The rows come from 5 hidden closed curves, with some noise, and rows from the same curve form a group. Each curve winds through 6 dimensions. The rows are also pushed far along 4 directions, which tell nothing about the answers.
Some rows, each with its group after it:
-4 -3 4 -5 -15 5 7 2 -6 16 6 -24 -11 9 7 4 -16 -> j104
7 1 -10 13 -2 -9 -6 -7 -1 -5 -6 -12 -13 10 -1 -7 -9 -> j717
-4 -12 -5 -5 4 -9 -11 0 3 5 -1 22 25 4 -11 -1 12 -> j717
2 7 -2 -10 9 1 0 -2 5 -15 -3 9 0 -11 -5 0 8 -> j393
-6 -5 -3 -12 16 -10 -2 12 4 11 17 -5 22 5 3 -4 2 -> j393
0 -1 -1 -2 -7 -6 8 9 3 7 5 3 -11 1 -2 4 0 -> j528
1 2 8 10 -21 19 0 -5 -11 10 -8 9 -23 1 1 2 1 -> j717
0 -3 -14 -1 15 -24 -3 -9 11 -13 -4 2 22 12 -1 -16 0 -> j393
-5 -8 5 2 -5 -2 13 -1 -3 3 -4 7 -8 -7 -15 7 -2 -> j104
9 23 -23 2 -2 4 0 -9 10 -26 -8 24 0 -3 -9 6 4 -> j528
3 3 9 3 -8 24 9 0 -10 5 -16 1 -39 -9 -9 -2 7 -> j717
-4 -1 1 1 16 -12 -2 -5 5 -20 -5 8 24 -6 -2 -3 1 -> j104
7 9 -8 -5 4 21 -2 -2 -2 -8 -15 -4 -19 -18 -5 4 7 -> j149
10 13 -18 -14 3 18 -22 12 5 -4 -6 -10 2 7 3 1 8 -> j104
-4 1 -10 -20 -1 3 -3 7 3 8 4 2 0 8 -8 1 4 -> j528
-7 1 4 -2 13 2 13 5 -1 3 5 -2 6 -5 -5 -2 -1 -> j149
-13 -24 15 -8 -2 -7 3 5 -7 18 5 -5 -3 -13 -8 10 -1 -> j149
-5 5 -10 -11 19 12 1 1 2 -7 -5 10 14 -14 -15 2 9 -> j149
14 6 -18 -4 7 1 -11 9 11 -3 -3 11 11 5 -10 1 13 -> j717
-10 -15 12 -6 7 9 7 16 -8 24 6 -13 -3 -6 -4 0 0 -> j528
3 7 -5 10 -5 9 -6 -8 -2 -4 -6 21 9 0 -1 1 7 -> j104
-7 -18 13 3 3 -13 8 2 -3 4 -5 -7 -10 -1 -2 -8 -2 -> j393
5 7 -13 -4 -5 9 -11 3 2 2 -1 -16 14 14 5 4 -8 -> j104
7 13 -15 9 7 5 8 -1 4 -11 -5 19 -2 -6 -13 0 6 -> j104
6 16 6 -4 -7 24 -2 -1 -5 -8 -5 -2 -32 -14 3 8 4 -> j393
-4 -2 15 13 -17 3 12 -2 -7 5 3 -4 -8 -5 8 9 -12 -> j528
7 1 -7 7 -11 6 -8 -7 -1 6 -8 2 3 12 -1 -3 1 -> j717
-6 -1 -2 -5 0 3 9 6 -2 6 1 -23 -1 1 1 5 -15 -> j393
5 6 -2 -1 7 7 7 -5 3 -9 -11 4 -11 -5 -7 -7 6 -> j393
-4 7 1 -7 0 -21 0 -2 7 4 21 -24 16 37 30 -19 -16 -> j149
-3 -1 -7 -5 9 -10 -12 5 2 -1 11 -5 9 5 5 -2 -2 -> j393
6 5 -9 14 5 -7 3 -2 3 -1 2 -3 4 9 3 -10 -4 -> j393
-7 -5 -2 1 0 12 1 1 -9 12 -8 9 -13 0 -12 -6 6 -> j717
-9 -9 11 -18 6 11 6 12 -3 8 -3 4 -13 -14 -12 3 11 -> j528
3 -3 12 9 -8 14 3 13 -7 8 -8 -20 -16 -4 5 5 -5 -> j104
1 2 -6 0 2 4 9 6 2 6 0 -18 0 6 0 0 -10 -> j393
3 8 -3 10 -4 -2 12 -4 5 0 3 0 16 7 8 0 -7 -> j528
3 -3 4 17 21 -7 25 -4 8 -16 -15 32 5 -22 -23 -7 17 -> j528
-3 -12 15 17 -12 -19 1 -12 -8 1 3 -14 -11 5 14 -4 -16 -> j528
4 22 -22 -15 9 13 -16 1 7 -12 2 17 18 16 -5 -4 10 -> j149
4 0 17 34 -1 -23 48 -16 6 -11 -6 1 -10 -2 7 -14 -13 -> j528
10 14 -11 14 -9 7 -6 -10 -4 -13 -6 -18 -16 7 5 2 -17 -> j717
3 3 -13 5 -1 -7 -2 -19 3 -3 -2 -11 24 8 12 -4 -11 -> j149
-20 -20 20 -14 3 -25 -3 -1 -3 16 27 -14 36 11 19 -3 -10 -> j393
-1 6 -7 -10 -6 -9 -8 6 1 2 18 -13 -5 14 7 3 -12 -> j149
-5 2 0 -7 -17 16 -11 1 -11 19 2 -14 -20 16 11 -4 -6 -> j717
3 0 5 11 9 -1 21 2 3 2 -3 1 -1 1 -1 -12 2 -> j149
3 15 -2 21 1 -14 14 -16 6 -17 3 13 13 19 6 -14 -8 -> j149
7 5 -2 17 -5 7 -5 -10 0 -8 -11 19 11 0 0 -1 8 -> j104
7 8 -9 25 -2 12 14 -13 -3 -6 -12 22 2 -11 -17 5 0 -> j149
8 10 4 6 -7 4 10 3 3 -3 2 -3 -4 -1 7 6 -4 -> j717
-5 -3 -4 -2 1 -8 10 2 2 11 10 -10 13 11 1 -2 -10 -> j104
-8 -12 7 18 -3 -11 15 -6 -6 19 3 -13 3 14 3 -13 -14 -> j717
-3 4 -4 -3 -6 4 -3 7 -3 9 12 -15 3 6 9 7 -12 -> j528
-5 -1 -6 -10 -15 3 -7 6 -5 10 5 -7 -19 6 -3 7 -7 -> j528
-4 -7 6 -1 -15 5 -6 1 -9 19 2 -6 -9 12 6 -4 -3 -> j717
4 22 -23 -27 -5 12 -27 -5 3 3 10 -2 8 25 20 -8 5 -> j104
2 -7 18 10 -11 11 -3 3 -8 7 -8 1 -12 -4 7 0 4 -> j104
7 20 -14 -6 0 28 -5 -6 -3 -11 -12 -10 -20 -11 0 6 0 -> j149
6 6 8 1 1 11 8 -4 2 -15 -12 22 -15 -21 -10 5 14 -> j393

New rows. What belongs after each?
9 8 -8 -19 0 18 -12 10 3 4 -1 -12 -2 5 -1 4 6 -> j717
-22 -29 13 -30 4 0 -12 17 -9 21 13 0 6 -21 -18 19 7 -> j149
-5 -17 9 -13 16 7 4 21 2 8 0 17 11 -22 -28 12 20 -> j717
-6 -29 31 25 5 -24 24 -6 -4 9 -6 0 -1 -7 1 -14 -1 -> j528
0 4 2 -9 -15 25 -16 4 -9 4 -2 0 -5 -6 -3 17 2 -> j717
2 -7 -6 6 3 -2 -9 3 -3 -3 -9 6 -17 -5 -15 0 5 -> j717
1 -11 1 -6 7 -3 -12 -1 2 2 -6 4 8 1 -2 -7 13 -> j528
-11 -4 16 -6 -3 -2 1 8 -6 7 13 -4 -3 9 6 -1 -6 -> j149
3 7 -6 9 2 2 12 -2 4 5 1 -4 13 8 5 -6 -6 -> j528
-2 -1 1 -5 -4 9 -11 -2 -4 -4 0 0 5 -6 -5 14 -3 -> j717
10 17 -13 -4 -9 10 -13 -6 3 -2 -3 8 -9 12 10 -8 8 -> j104
-4 -14 4 -12 -2 13 -16 10 -9 8 -4 -6 -4 -9 -15 15 4 -> j717
11 2 6 28 -22 3 12 -17 -6 7 -11 -10 -15 16 9 -8 -12 -> j717
2 0 -8 14 2 -10 10 0 3 1 6 18 14 6 -13 -1 0 -> j149
-9 -4 1 -19 8 -16 3 11 9 -2 14 1 14 -2 2 4 1 -> j528
12 10 -9 -3 -5 0 -6 3 8 -3 0 1 -6 11 7 -4 6 -> j717
9 7 -7 2 5 9 11 3 7 1 -4 15 8 -5 -10 2 12 -> j393
-14 -13 13 -31 -16 12 -9 19 -12 26 11 -28 -29 0 3 14 -8 -> j104
0 4 4 -2 3 11 2 10 -1 3 0 14 -6 4 -8 -4 10 -> j149
0 4 0 -3 -9 29 -15 1 -11 -1 -11 1 -15 -19 -3 16 5 -> j149
-12 -14 13 -19 -7 4 -17 15 -7 10 9 -2 2 -11 3 17 2 -> j528
-9 -8 -1 -7 4 -11 13 3 5 8 4 11 8 3 -13 -2 2 -> j528
11 10 -7 16 -5 -4 5 -15 5 -20 -16 2 -15 3 0 -7 -3 -> j393
10 10 5 24 -10 1 8 -7 0 -11 -9 -23 -13 6 17 -3 -18 -> j104
6 12 -7 7 -16 11 0 -2 -5 8 6 -9 -15 12 4 4 -13 -> j149
2 -9 0 -9 -4 0 -13 13 -1 13 2 -9 -14 4 3 -1 5 -> j528
7 4 8 8 -25 28 -1 -5 -14 15 -12 -28 -35 -5 14 8 -11 -> j149
1 -12 -3 4 6 7 -9 4 -5 -3 -14 12 -10 -16 -28 8 10 -> j717
0 8 -1 2 -7 -5 -9 -17 -1 -13 -1 -14 6 6 20 -3 -12 -> j149
-3 -5 18 19 -18 15 20 1 -15 18 1 -4 -31 -10 -8 11 -12 -> j149
4 4 -8 -7 -2 7 -21 -1 1 -5 -5 -5 6 -1 10 3 4 -> j149
6 -10 2 -2 4 4 -1 19 3 9 -2 9 -3 -9 -14 7 14 -> j717
1 -15 14 13 6 -11 8 -4 1 2 -10 6 2 -4 -1 -11 8 -> j528
-2 10 0 15 2 -9 12 -18 2 -17 -1 14 13 8 1 -9 -6 -> j149
1 -7 -4 10 3 -19 -1 2 1 4 7 -19 1 11 4 -4 -13 -> j717
-9 -10 8 7 -2 -1 9 -4 -7 10 4 -4 9 -9 -4 7 -9 -> j149
-4 0 0 -8 -6 3 -17 -4 -4 -1 2 -20 5 0 19 3 -8 -> j149
3 12 -9 2 -13 12 -10 -10 -2 -2 -4 14 3 10 3 1 3 -> j717
13 11 -17 5 -7 -4 -1 -2 9 -3 -4 2 -7 13 3 -6 1 -> j528
3 9 -7 -3 -8 4 -8 -3 0 3 4 12 -6 6 5 -2 6 -> j104
7 19 -21 -6 -11 15 -13 -5 -1 1 5 -6 0 16 2 6 -8 -> j149
-3 4 -6 -14 11 -11 6 -2 10 -5 4 -5 15 8 6 -10 0 -> j528
-6 3 -11 2 4 -21 0 -11 10 -11 10 14 45 8 3 2 -7 -> j528
-5 -7 -12 -3 12 -13 0 -12 6 -9 -1 24 29 -9 -22 5 6 -> j149
0 -5 13 25 -2 8 28 -6 -9 13 -7 -9 -16 -2 -2 -8 -9 -> j528
-3 8 -15 -27 4 19 -38 22 0 0 8 11 9 0 -5 13 15 -> j149
9 12 -27 16 -1 -27 0 -25 11 -13 1 1 19 30 8 -18 -14 -> j528
0 2 -11 12 8 -13 -2 -6 3 -17 -3 22 4 -5 -13 -2 3 -> j717
-9 -7 -3 -5 -6 -17 1 6 1 5 14 2 1 5 -4 6 -9 -> j528
-1 6 4 1 -5 3 -2 -13 -3 -1 4 0 14 7 12 -2 -3 -> j393
0 0 13 2 -6 18 3 2 -8 12 -6 13 -20 -7 -1 -3 13 -> j104
-1 13 -5 -1 -3 13 1 -11 -2 1 0 16 -2 3 1 -6 6 -> j104
14 10 -7 37 9 -5 18 -13 8 -28 -22 18 5 -7 -9 -7 2 -> j104
3 17 -17 -21 -18 29 -25 -3 -8 8 4 -24 -12 9 8 13 -9 -> j149
-6 -2 9 -3 4 12 -2 15 -4 1 1 26 -7 -7 -17 5 14 -> j149
-3 -3 5 4 -2 2 -2 -6 -2 -10 -5 23 7 -12 -12 9 6 -> j717
-4 -9 -8 -25 7 5 -25 28 -1 12 13 -7 6 -3 -8 13 7 -> j717
0 12 -17 -10 7 7 -7 -4 1 -2 2 -16 11 13 1 -5 -7 -> j717
-5 -4 -5 -3 25 -19 5 -5 8 -5 4 -4 26 6 2 -16 0 -> j528
-20 -19 18 -23 6 10 -9 17 -16 22 10 -27 -16 -10 0 5 -4 -> j528
2 1 -16 17 15 -14 -2 -13 7 -27 -13 39 15 -11 -26 -2 11 -> j717
5 9 -18 -7 1 -4 -6 -7 8 -15 -6 19 2 1 -13 2 7 -> j104
1 -15 5 5 5 -12 4 8 1 10 -1 4 -4 -1 -7 -6 8 -> j528
-3 4 6 13 -16 13 6 -8 -11 9 -4 6 -19 5 3 -3 -5 -> j717
4 -5 15 12 -16 15 7 8 -8 14 -8 -30 -19 4 10 4 -14 -> j104
-7 -2 -7 -12 6 11 -15 16 -5 7 8 0 2 -10 -9 13 2 -> j528
19 29 -14 20 -6 9 13 -19 7 -14 -12 -2 -8 23 14 -20 -5 -> j149
2 11 -6 -2 1 14 0 1 -4 -8 -2 -3 -18 -12 -4 8 -3 -> j149
-3 2 -2 -23 8 15 -8 12 -1 6 4 -11 3 -2 -5 7 4 -> j717
-4 1 -3 9 5 -1 1 -7 -5 -7 -1 -2 -3 -5 -5 -1 -7 -> j528
5 14 -5 5 7 5 11 2 3 0 2 -5 -2 11 5 -10 -2 -> j149
-8 -21 18 -19 8 -2 0 30 -1 20 14 -7 7 -10 -7 12 7 -> j717
1 15 -21 5 2 3 -10 -11 -1 -10 3 -7 7 10 3 -2 -12 -> j528
11 5 -2 7 -7 4 -10 -5 1 -9 -11 3 -8 -2 8 1 4 -> j528
16 18 -19 13 -4 5 0 -5 6 -16 -8 19 -15 2 -11 0 6 -> j149
-6 -13 7 -2 -7 0 0 4 -5 5 -3 -11 4 -2 -6 11 -9 -> j104
0 -1 9 3 -7 9 7 -6 -3 7 -7 -4 -1 2 5 -2 0 -> j528
-9 0 8 15 -10 -9 12 -13 -5 6 11 -5 11 14 15 -7 -19 -> j717
-1 -5 11 8 4 -4 12 -1 1 -2 -5 14 1 0 -5 -10 8 -> j149
2 -5 2 -5 -4 1 -5 11 1 13 7 -2 3 3 4 4 4 -> j393
-7 0 1 -17 -4 14 -21 5 -6 -2 3 4 5 -9 -6 17 3 -> j717
